The rows of a group lie close to one hidden flat surface of 9 dimensions, which passes through zero. Surfaces can cross.
In the rows, zero is written as 100.
Some rows, each with its group after it:
[94,80,155,90,88,117,125,112,155,85,87,98,87,84,91,120,87]
W
[103,70,110,63,83,97,98,85,121,132,92,123,103,132,78,105,126]
M
[119,118,72,43,137,64,137,82,76,129,111,132,93,108,58,85,92]
M
[98,60,122,110,117,79,99,130,70,70,96,75,110,93,118,102,62]
K
[74,133,63,80,76,54,132,66,77,94,110,84,115,89,74,79,118]
R
[134,75,79,70,121,102,127,89,96,161,100,111,100,94,98,97,92]
R
[95,94,97,119,94,124,124,76,123,112,102,132,94,131,74,79,122]
K
[83,137,60,106,70,68,105,57,125,90,98,104,83,90,59,85,156]
R
[98,115,68,101,94,81,81,105,34,67,100,70,120,94,135,112,96]
C
[94,119,123,104,97,108,59,124,106,98,121,110,105,111,114,129,91]
M
[105,122,134,67,102,133,114,91,165,111,100,127,97,122,79,110,95]
K
[74,114,99,100,53,56,34,95,104,117,131,121,98,122,81,121,155]
R
[93,111,126,85,103,155,132,95,115,125,89,114,101,108,92,74,83]
C
[98,94,93,94,97,55,93,119,54,137,131,85,122,75,116,108,79]
K
[104,90,60,98,104,59,103,83,69,146,129,104,111,88,90,91,108]
R
[104,99,87,133,139,77,52,112,90,31,80,108,62,94,94,98,110]
R
[73,116,124,138,106,109,88,126,72,89,133,129,106,126,98,88,85]
C
[139,93,102,64,108,77,138,114,136,118,59,79,81,106,83,92,88]
W
[122,100,79,43,102,109,89,83,105,70,31,85,80,108,99,109,132]
K
[97,88,128,68,68,132,86,97,134,104,80,84,107,86,119,136,113]
W
[103,85,89,109,160,98,48,90,112,44,104,103,103,100,108,112,80]
K
[81,71,93,117,112,46,130,83,98,118,154,104,132,97,74,83,79]
R
[79,77,132,106,106,60,91,107,112,71,109,130,66,56,63,121,117]
W
[90,152,104,106,95,119,137,104,85,82,92,117,83,108,82,76,102]
C
[95,40,96,90,80,83,86,96,72,62,42,76,87,116,97,83,134]
M
[127,45,75,64,103,64,72,78,129,128,83,81,95,81,99,124,124]
M
[129,95,63,97,118,126,133,59,155,113,78,90,98,104,92,80,103]
W
[92,57,132,84,112,100,83,125,68,146,123,95,128,99,121,99,57]
C
[97,63,87,106,116,106,110,78,97,124,130,103,133,112,104,91,84]
M
[108,65,112,122,74,110,157,100,134,99,63,80,83,92,92,79,111]
K
[113,113,60,96,145,110,102,91,66,60,75,77,106,112,118,76,78]
W
[103,146,83,60,83,92,139,102,48,109,90,94,105,102,99,92,100]
C
[86,92,133,137,48,91,106,116,131,106,89,125,65,117,69,87,147]
M
[95,66,107,130,88,85,66,108,110,119,128,94,114,96,115,118,105]
C
[84,102,72,35,82,100,118,55,56,133,111,105,121,54,96,121,123]
W
[103,126,128,35,79,116,73,113,106,122,91,112,108,129,109,135,107]
K
[101,84,97,101,93,67,149,99,85,88,66,96,70,88,66,68,117]
M
[70,120,133,79,86,80,83,109,105,67,112,121,106,135,74,110,103]
R
[113,111,95,132,102,113,109,83,174,124,119,104,88,73,93,110,103]
M
[121,142,98,92,108,117,126,108,129,61,41,91,59,108,86,79,105]
W
[95,111,80,154,55,84,74,98,122,145,128,94,87,66,105,108,142]
K
[63,62,123,109,117,101,115,66,110,79,140,130,106,48,75,119,97]
W
[104,91,107,180,57,123,77,138,89,138,110,72,91,64,148,109,110]
R
[98,112,74,82,125,142,55,59,121,105,126,112,133,114,121,120,96]
K
[88,93,82,129,85,121,104,66,129,92,105,77,116,86,111,93,109]
R
[94,139,116,47,112,76,96,120,53,109,115,153,95,146,67,100,97]
M
[101,80,91,97,74,72,47,109,88,94,120,79,132,114,136,155,113]
C
[90,157,138,85,52,87,127,148,69,104,84,102,76,99,92,101,108]
C
[74,82,132,88,106,76,138,125,30,104,135,98,134,75,109,102,48]
W
[96,98,86,128,118,57,137,84,103,96,162,136,118,128,70,100,92]
C

New rows. What belongs after each?
[95,52,55,170,122,106,80,69,101,108,129,75,121,67,124,83,98]
C
[110,115,111,73,139,86,120,113,90,33,67,102,82,104,83,96,76]
C
[122,99,81,62,133,76,112,90,96,103,83,118,79,100,73,94,106]
R
[83,71,119,127,83,85,49,118,93,108,132,89,125,105,124,121,97]
R
[72,107,159,96,111,105,94,132,75,48,109,122,101,106,96,114,72]
W
[114,126,117,65,75,126,124,118,104,107,61,72,102,112,118,101,89]
W
[96,68,80,79,149,118,146,48,103,79,105,98,126,68,92,91,69]
W
[119,101,96,77,103,124,174,84,131,131,87,87,114,105,95,77,75]
W
[108,70,123,93,89,111,105,115,111,133,111,71,133,116,135,110,71]
W
[96,124,49,130,92,91,71,82,72,111,114,95,98,77,109,92,130]
K
[91,98,143,78,123,84,98,143,63,77,105,115,103,122,95,100,60]
C
[87,57,69,145,137,118,91,64,93,96,141,120,135,127,103,78,91]
K
[67,141,96,119,38,164,98,81,92,102,97,84,112,71,132,108,133]
W
[89,96,160,96,99,107,89,134,117,61,85,138,78,152,74,104,102]
K
[102,91,86,105,119,77,144,82,111,85,94,84,99,76,83,80,84]
R
[98,125,80,162,107,94,104,114,82,80,103,96,85,106,101,68,98]
W
[124,61,102,68,142,73,64,105,114,116,112,119,118,154,92,110,82]
W
[112,87,107,145,117,114,103,118,107,94,97,106,75,85,104,92,91]
R
[109,85,132,79,150,62,67,132,105,57,104,87,99,77,109,131,48]
K
[155,77,84,64,132,108,106,114,94,129,58,96,72,78,113,111,94]
R
[68,104,52,121,81,86,84,47,95,129,157,114,141,117,89,87,129]
R
[100,121,92,135,138,132,123,96,78,120,139,168,95,134,79,67,89]
R
[84,94,106,109,113,128,46,93,106,91,130,123,124,135,114,116,94]
K
[93,125,65,96,97,145,91,66,84,120,104,110,113,111,108,82,117]
C
[87,159,88,140,79,132,97,92,120,108,125,84,103,59,121,105,101]
K
[104,125,140,75,71,73,73,146,100,107,93,68,92,63,121,141,86]
K
[83,140,111,117,84,66,118,110,104,83,101,122,66,99,58,84,123]
R
[113,99,49,58,125,87,110,61,71,86,115,95,140,122,111,115,93]
C
[97,142,62,122,76,85,98,104,47,128,116,80,104,66,123,91,110]
M
[118,127,78,104,96,95,91,97,125,129,111,77,97,56,120,123,98]
M
[113,85,91,74,97,95,132,90,99,88,54,123,70,133,62,73,133]
K
[119,79,123,119,91,72,115,155,90,110,84,43,107,92,136,95,56]
W
[87,105,104,126,131,107,112,100,86,88,122,133,97,113,80,70,81]
C
[71,124,84,128,77,71,103,79,98,116,151,127,109,115,68,82,128]
R
[114,121,78,86,126,134,141,92,79,97,87,84,127,136,116,64,59]
W
[119,87,58,130,120,105,88,63,157,116,113,90,99,64,105,109,112]
M
[113,136,90,71,104,49,149,116,67,55,80,88,82,91,81,107,92]
C
[106,96,131,88,100,65,93,129,117,67,71,94,66,90,80,113,100]
R
[66,133,134,105,73,176,114,100,96,79,103,103,122,111,122,103,87]
W
[97,118,111,112,83,154,81,106,118,78,79,80,110,127,133,104,94]
W
[92,160,123,64,80,158,106,102,113,106,95,99,115,108,119,115,87]
K
[111,79,131,74,110,79,147,112,122,128,111,100,106,92,83,101,64]
K
[92,97,89,141,108,92,127,93,92,154,132,130,86,79,68,53,102]
C
[81,91,97,115,143,140,91,73,97,20,89,100,106,83,108,99,81]
W
[105,97,106,60,92,142,93,85,107,136,108,108,130,131,118,117,96]
R
[110,126,125,41,120,94,74,120,102,68,73,91,91,95,106,130,80]
K
[83,105,121,54,86,90,123,102,66,118,117,115,112,87,89,114,93]
W
[97,114,106,59,128,152,66,99,73,113,64,118,83,105,98,71,96]
C
[76,109,108,114,62,109,99,87,108,158,151,140,111,109,87,104,130]
W
[110,92,57,132,81,91,156,65,126,141,115,81,105,63,96,82,114]
C
[82,108,115,122,98,89,81,123,70,61,94,119,80,120,89,88,111]
M
[130,92,81,107,89,105,94,84,178,123,70,88,76,107,93,99,134]
W
[93,138,90,96,110,106,60,96,101,87,109,123,90,110,96,109,117]
K
[98,110,98,172,105,114,67,127,90,56,93,75,96,116,131,86,88]
W
[105,53,115,47,105,90,123,99,79,137,116,75,147,85,124,119,57]
W
[97,125,94,76,82,88,32,116,72,97,94,83,102,94,130,135,114]
K
[101,88,106,54,107,73,141,94,82,125,111,108,107,82,80,104,85]
W
[85,151,120,73,26,92,161,125,72,133,88,66,106,76,105,93,99]
R
[91,91,39,126,98,124,64,44,93,131,138,113,129,103,113,97,135]
W
[91,82,111,104,94,46,56,103,111,90,109,132,62,68,65,129,145]
W
[104,120,57,123,132,124,72,57,140,74,104,112,89,89,92,95,119]
K
[97,129,73,92,100,91,71,89,79,88,95,119,88,112,88,98,132]
R
[107,67,78,51,71,99,92,65,107,154,91,111,115,127,89,104,147]
M
[92,106,100,96,52,125,34,92,119,106,83,89,96,94,126,135,149]
W
[75,104,119,66,101,122,104,76,97,105,129,143,113,103,79,114,107]
W
[85,127,68,104,107,114,127,77,46,122,149,121,144,129,105,79,84]
C
[95,92,73,145,101,62,116,89,103,98,112,88,88,68,84,80,111]
R
[112,127,99,74,131,132,124,111,56,82,78,109,96,111,107,86,71]
R
[113,119,27,109,145,91,99,54,95,97,112,80,107,47,105,86,95]
K
[103,114,118,73,97,99,58,108,125,113,114,115,100,107,100,133,106]
K
[103,130,70,122,129,156,143,75,95,80,94,95,120,127,112,54,70]
W
[94,123,91,103,142,114,69,92,91,67,91,149,69,127,65,74,112]
C
[103,86,99,86,127,96,118,112,56,55,73,76,102,99,112,86,69]
K
